The first 6 rows are patterns. Each new row is the sum of 2 different patterns, raised or lowered, with some noise. Before adding, each is slid sideways (what falls off one end comes back at the other), maybe read backwards, and multiplied by a number that may be negative. Names go in the order of the patterns.
Known rows, each followed by the names of its patterns:
[ 12.5  -9.3  -4.2 -16.0   1.5  10.2  -6.0  -5.1  19.9   8.9  -5.4  15.9
 -14.9  17.7  12.3  24.4   2.8  17.7 -19.4  -2.6   1.6   4.4   4.9 -16.5
  18.5 -19.7  21.8  -4.2   1.0 -14.9  17.0   9.8  12.3]
j284
[ -3.7 -17.6   8.9  -7.4 -23.7 -24.3  17.1 -24.4  25.5  21.4 -18.2  11.3
 -25.3 -10.3   0.9  15.6  25.0 -14.9 -20.2 -14.6 -20.4   5.0  12.3   1.1
  -9.9  20.3  -9.3 -21.6  21.8   5.6  12.7 -24.9 -15.6]
j761
[-25.9 -23.9 -18.5   5.1  15.1  20.9  -3.3  17.2  11.0 -22.8  -0.5  15.3
 -11.9  22.5  24.2  20.2 -22.7 -19.0   9.7 -17.6   8.3  24.1 -23.3 -11.8
   3.8 -21.7  -0.9  11.0 -13.4 -19.4   3.0  21.8  16.0]
j4
[ 12.9  -7.8  22.9 -24.5  21.9  14.9  20.8   3.0   8.5   9.3 -11.1   8.0
  25.5  24.3 -25.1   1.0   2.9  26.0   3.3   3.1  -8.3   3.6 -20.9 -11.4
  16.9  -4.0 -23.2   5.5 -12.4  13.0  -3.4   3.3   1.6]
j47
[-23.2 -22.4 -21.1  16.9   6.5 -16.9   4.8   5.7  25.2  14.1  -2.2   0.2
 -19.2   9.9   4.7   4.7 -21.4 -22.4  -3.6   7.8  18.0   2.7   0.9 -10.2
  15.8 -23.4 -21.4  20.2 -18.8  21.5  23.9   5.9 -15.5]
j18
[  3.3  -8.5   9.6 -21.2   2.0  18.5 -19.2 -24.6 -13.9 -11.7   7.9  16.2
   4.4  17.5  24.0 -18.5 -22.7 -25.1 -13.9   8.2  17.7 -20.1   5.6 -23.2
 -15.9  16.9  -9.0 -17.0  -5.4 -25.9   3.3 -22.7 -14.5]
j776

New rows. What belongs after each?
[  9.0   5.4 -19.0  17.9 -25.1   7.8  -5.9  -9.1 -21.6  11.4  -7.8 -14.4
  16.3   3.9 -22.0 -38.0  12.6  14.0  10.9 -12.6  -6.3 -13.1  -6.9   0.8
   8.8   5.1  -1.4   3.0  11.4   2.4  -4.2 -25.3 -11.3]
j4 j47
[-44.2 -36.9 -25.3 -36.3 -28.4  -1.4 -35.0 -29.2 -24.2 -41.8 -30.1 -21.7
 -15.9  -8.4   2.0 -31.2 -30.1 -28.3 -13.4 -19.1 -38.2 -13.8  -6.3 -25.6
 -22.5   2.3 -46.5 -18.2 -13.7 -27.3  -6.7  -7.3 -24.5]
j284 j4
[-61.6 -38.5 -26.2  -4.7 -10.4 -27.6 -44.4 -59.1 -16.7 -38.0 -28.1 -59.9
 -50.8 -32.7 -29.8  -7.5 -30.2 -25.1 -43.9 -30.7 -52.0 -46.2 -16.6 -46.5
 -24.2 -18.3 -23.9 -39.0 -48.3 -47.7 -68.7 -31.5 -34.4]
j18 j776
[ -0.5   5.6 -37.0 -54.7 -48.4 -19.3 -43.1  -8.9   8.0 -32.0 -44.9 -33.3
 -35.8 -42.3 -14.4   7.4  -9.8  12.7 -49.9 -54.0 -29.5   1.8 -16.1 -32.8
 -28.0 -12.7 -21.6  -5.1  12.3 -55.7 -37.7   4.3 -34.0]
j761 j4
[36.0 -0.4 15.0 49.6  4.1 51.2 33.9 39.9 24.9 51.7 29.2 47.0 33.3 11.2
 18.7  6.9 44.2 18.5 15.7 18.6 33.0  9.5 18.9 30.3 43.7 42.6 44.1  7.4
  5.2 20.0 22.2 43.1 20.5]
j284 j761
[ 21.6  26.1  10.2  10.5   8.6   8.4  12.7  28.4  -4.4  -8.7 -10.6  24.3
  14.2  21.9 -11.6  10.0 -22.2   0.4 -21.4  -3.2  20.0   2.4  -1.2   8.2
 -29.2 -28.6   5.2  21.9  18.6 -16.6  18.1  -3.2  -8.1]
j4 j47
[29.5 18.7 39.3 25.7 14.8 28.7  6.5 32.5 35.0 36.6  1.9 49.4 -3.1 20.3
 27.9 13.9 34.8 29.9 33.2 -0.1  7.5 15.7 26.2 19.9 39.7 12.2 19.8 19.2
 18.1 12.5 28.8 26.1  9.9]
j284 j761
[ 23.2   0.0  13.8   0.6 -12.5 -37.3 -14.5 -15.1   1.4 -12.6  -3.0 -37.7
  -2.1 -14.7 -16.3 -10.8 -20.4 -28.9 -14.3  35.2 -12.8 -11.5 -38.5   5.7
  -9.5   6.0 -19.9  -4.0  -0.8 -26.5  12.9  12.1 -25.3]
j47 j18
[  6.1   3.5   8.0  32.9 -32.4  24.0   7.5 -15.8 -14.7  13.4 -19.8  22.4
   3.1 -17.8 -47.8 -29.3  21.5 -31.1 -24.4  17.7 -24.4 -20.7  -0.6  -1.9
 -16.2  -7.8  -9.2  36.3  36.9 -12.9 -35.6   2.4  18.3]
j4 j47
[ 24.2   2.9  12.0  24.6  -8.5  14.6  20.9  32.4  28.6  35.6  21.9  32.5
   8.4   4.2  50.9  30.5  14.9  13.4  25.3   7.7  10.5  23.3  35.3  43.1
   4.8  46.3  -6.1  23.5  15.4  35.0  -6.1  41.7 -11.4]
j284 j47
[  0.8   0.0 -12.2 -31.5 -27.9   4.6 -27.0   9.5 -14.7 -35.3 -15.1  18.1
 -25.3  15.7  28.4  -9.9  15.6 -31.6 -15.4  -5.6  -3.5  31.9 -12.0 -15.7
 -28.1  -2.1 -10.4  20.7  -2.8  -9.9  13.6  -5.3  -4.1]
j284 j761
[ -0.1  -4.9 -13.5   2.6  25.0   4.4  -6.4   5.5   1.5  -5.4 -31.0  15.3
  -4.0 -29.6  19.1   3.8 -20.0   4.1  -4.6  -8.3  23.5  22.7  -0.6 -17.4
   6.2   3.5  -0.5   0.1  20.9 -16.4  -2.5  22.8  -9.1]
j761 j4
[  2.5  -1.9   8.8 -20.4  24.6  25.7 -14.8  -6.7 -23.8  25.4  16.0  16.9
  17.1 -15.5  18.9  39.1  38.6  -8.2  22.0 -31.4 -27.2  29.9 -17.0  38.7
  27.8  -7.1  -6.9 -21.2  15.2  15.4  16.2  25.5   8.6]
j761 j18
[-46.8 -25.3 -44.2 -37.8 -19.4 -51.2 -48.0 -44.8 -54.4 -21.6 -42.8  -1.1
 -18.3 -29.0 -66.7 -28.0 -26.6 -43.0 -35.0 -23.0 -35.4 -29.3 -12.7  -6.6
  -9.0 -56.4 -12.1 -54.2 -20.9 -31.2 -29.2 -50.4 -34.6]
j47 j18
[46.7 57.1 15.8 26.1 38.8 24.4 34.5 21.2 36.2 35.0 29.9 51.8 32.1 24.4
 29.3 53.0 40.1 46.4 20.5 18.6 20.5 33.1 32.5 38.1 51.9 46.8 18.7 45.3
 32.8 11.3 43.1 32.4 52.8]
j284 j18
[18.9 14.9  7.8  0.9 16.6 21.3 26.8 14.0  6.7  0.9 20.9  5.2 -1.1 23.7
 28.3 22.5 23.6  0.6  9.2  8.2  3.6 14.6 23.3  6.8 11.5  7.5 28.3  8.4
 15.9 14.3 -7.6 12.2  8.6]
j47 j776
[ 44.5 -24.9 -28.5  -0.5  28.6   6.8  -7.0   5.7   0.4  -8.2  -6.4  41.8
 -29.5   5.5   7.1  -2.7  12.4  23.2 -20.4   0.1 -12.9  34.6  -0.5  -8.2
  30.2  16.5  -8.5  16.2 -11.2  -8.4 -17.6  16.5  21.9]
j4 j47
[ -3.0   2.7  26.1  13.2 -23.2  47.4   9.0  16.6  39.7  -4.5  15.3  37.6
   6.6  21.4   8.1   7.8  37.2  41.3  33.5  32.3  -0.9  33.3  33.4  -6.7
  27.9  19.2  13.9   5.5 -15.3  51.1  48.5  24.9  38.4]
j761 j776
[  3.0  20.5  16.1  30.7  -2.9  31.5   7.2  10.7  16.3  -6.1  13.8  10.0
  13.0  29.3  15.5 -28.6 -15.3  -8.9  -0.4   7.5  19.2  26.9   6.5  16.6
 -17.4  19.5   2.4   7.1  -5.2   5.5  17.3  19.5  -2.9]
j284 j776
[-16.2  -1.6 -32.1 -26.5 -24.7 -15.8 -13.1 -28.4 -33.9 -16.5 -23.5 -24.2
   0.2 -46.5 -35.6 -28.3 -27.0 -20.8   2.8 -34.5 -36.3 -41.5 -19.5 -24.3
 -32.9   0.5 -43.2 -34.3 -21.4 -28.5 -41.3 -34.0 -18.7]
j284 j4
[  8.9  -5.9  -4.3  23.9   6.6  -2.0  25.3   6.3  -6.5  26.3  10.1  29.3
   9.4  30.9   9.4   7.5  -0.4  14.6   9.2  19.2  17.5   0.6  13.7 -17.4
  12.6  13.9  21.0  -0.4  11.0  10.6  22.8  17.2  -6.3]
j284 j4
[ 16.3 -17.8   8.4 -12.8   5.7  -3.4   8.3  -7.4   1.3  12.2  -9.8  22.3
  16.2   5.1  -4.0   6.8  -6.4  -9.5   7.7  -5.3  10.3 -10.7 -16.2 -13.1
   1.2 -13.5   1.3   6.0  -4.7  -1.3 -22.5  13.6 -17.4]
j284 j47
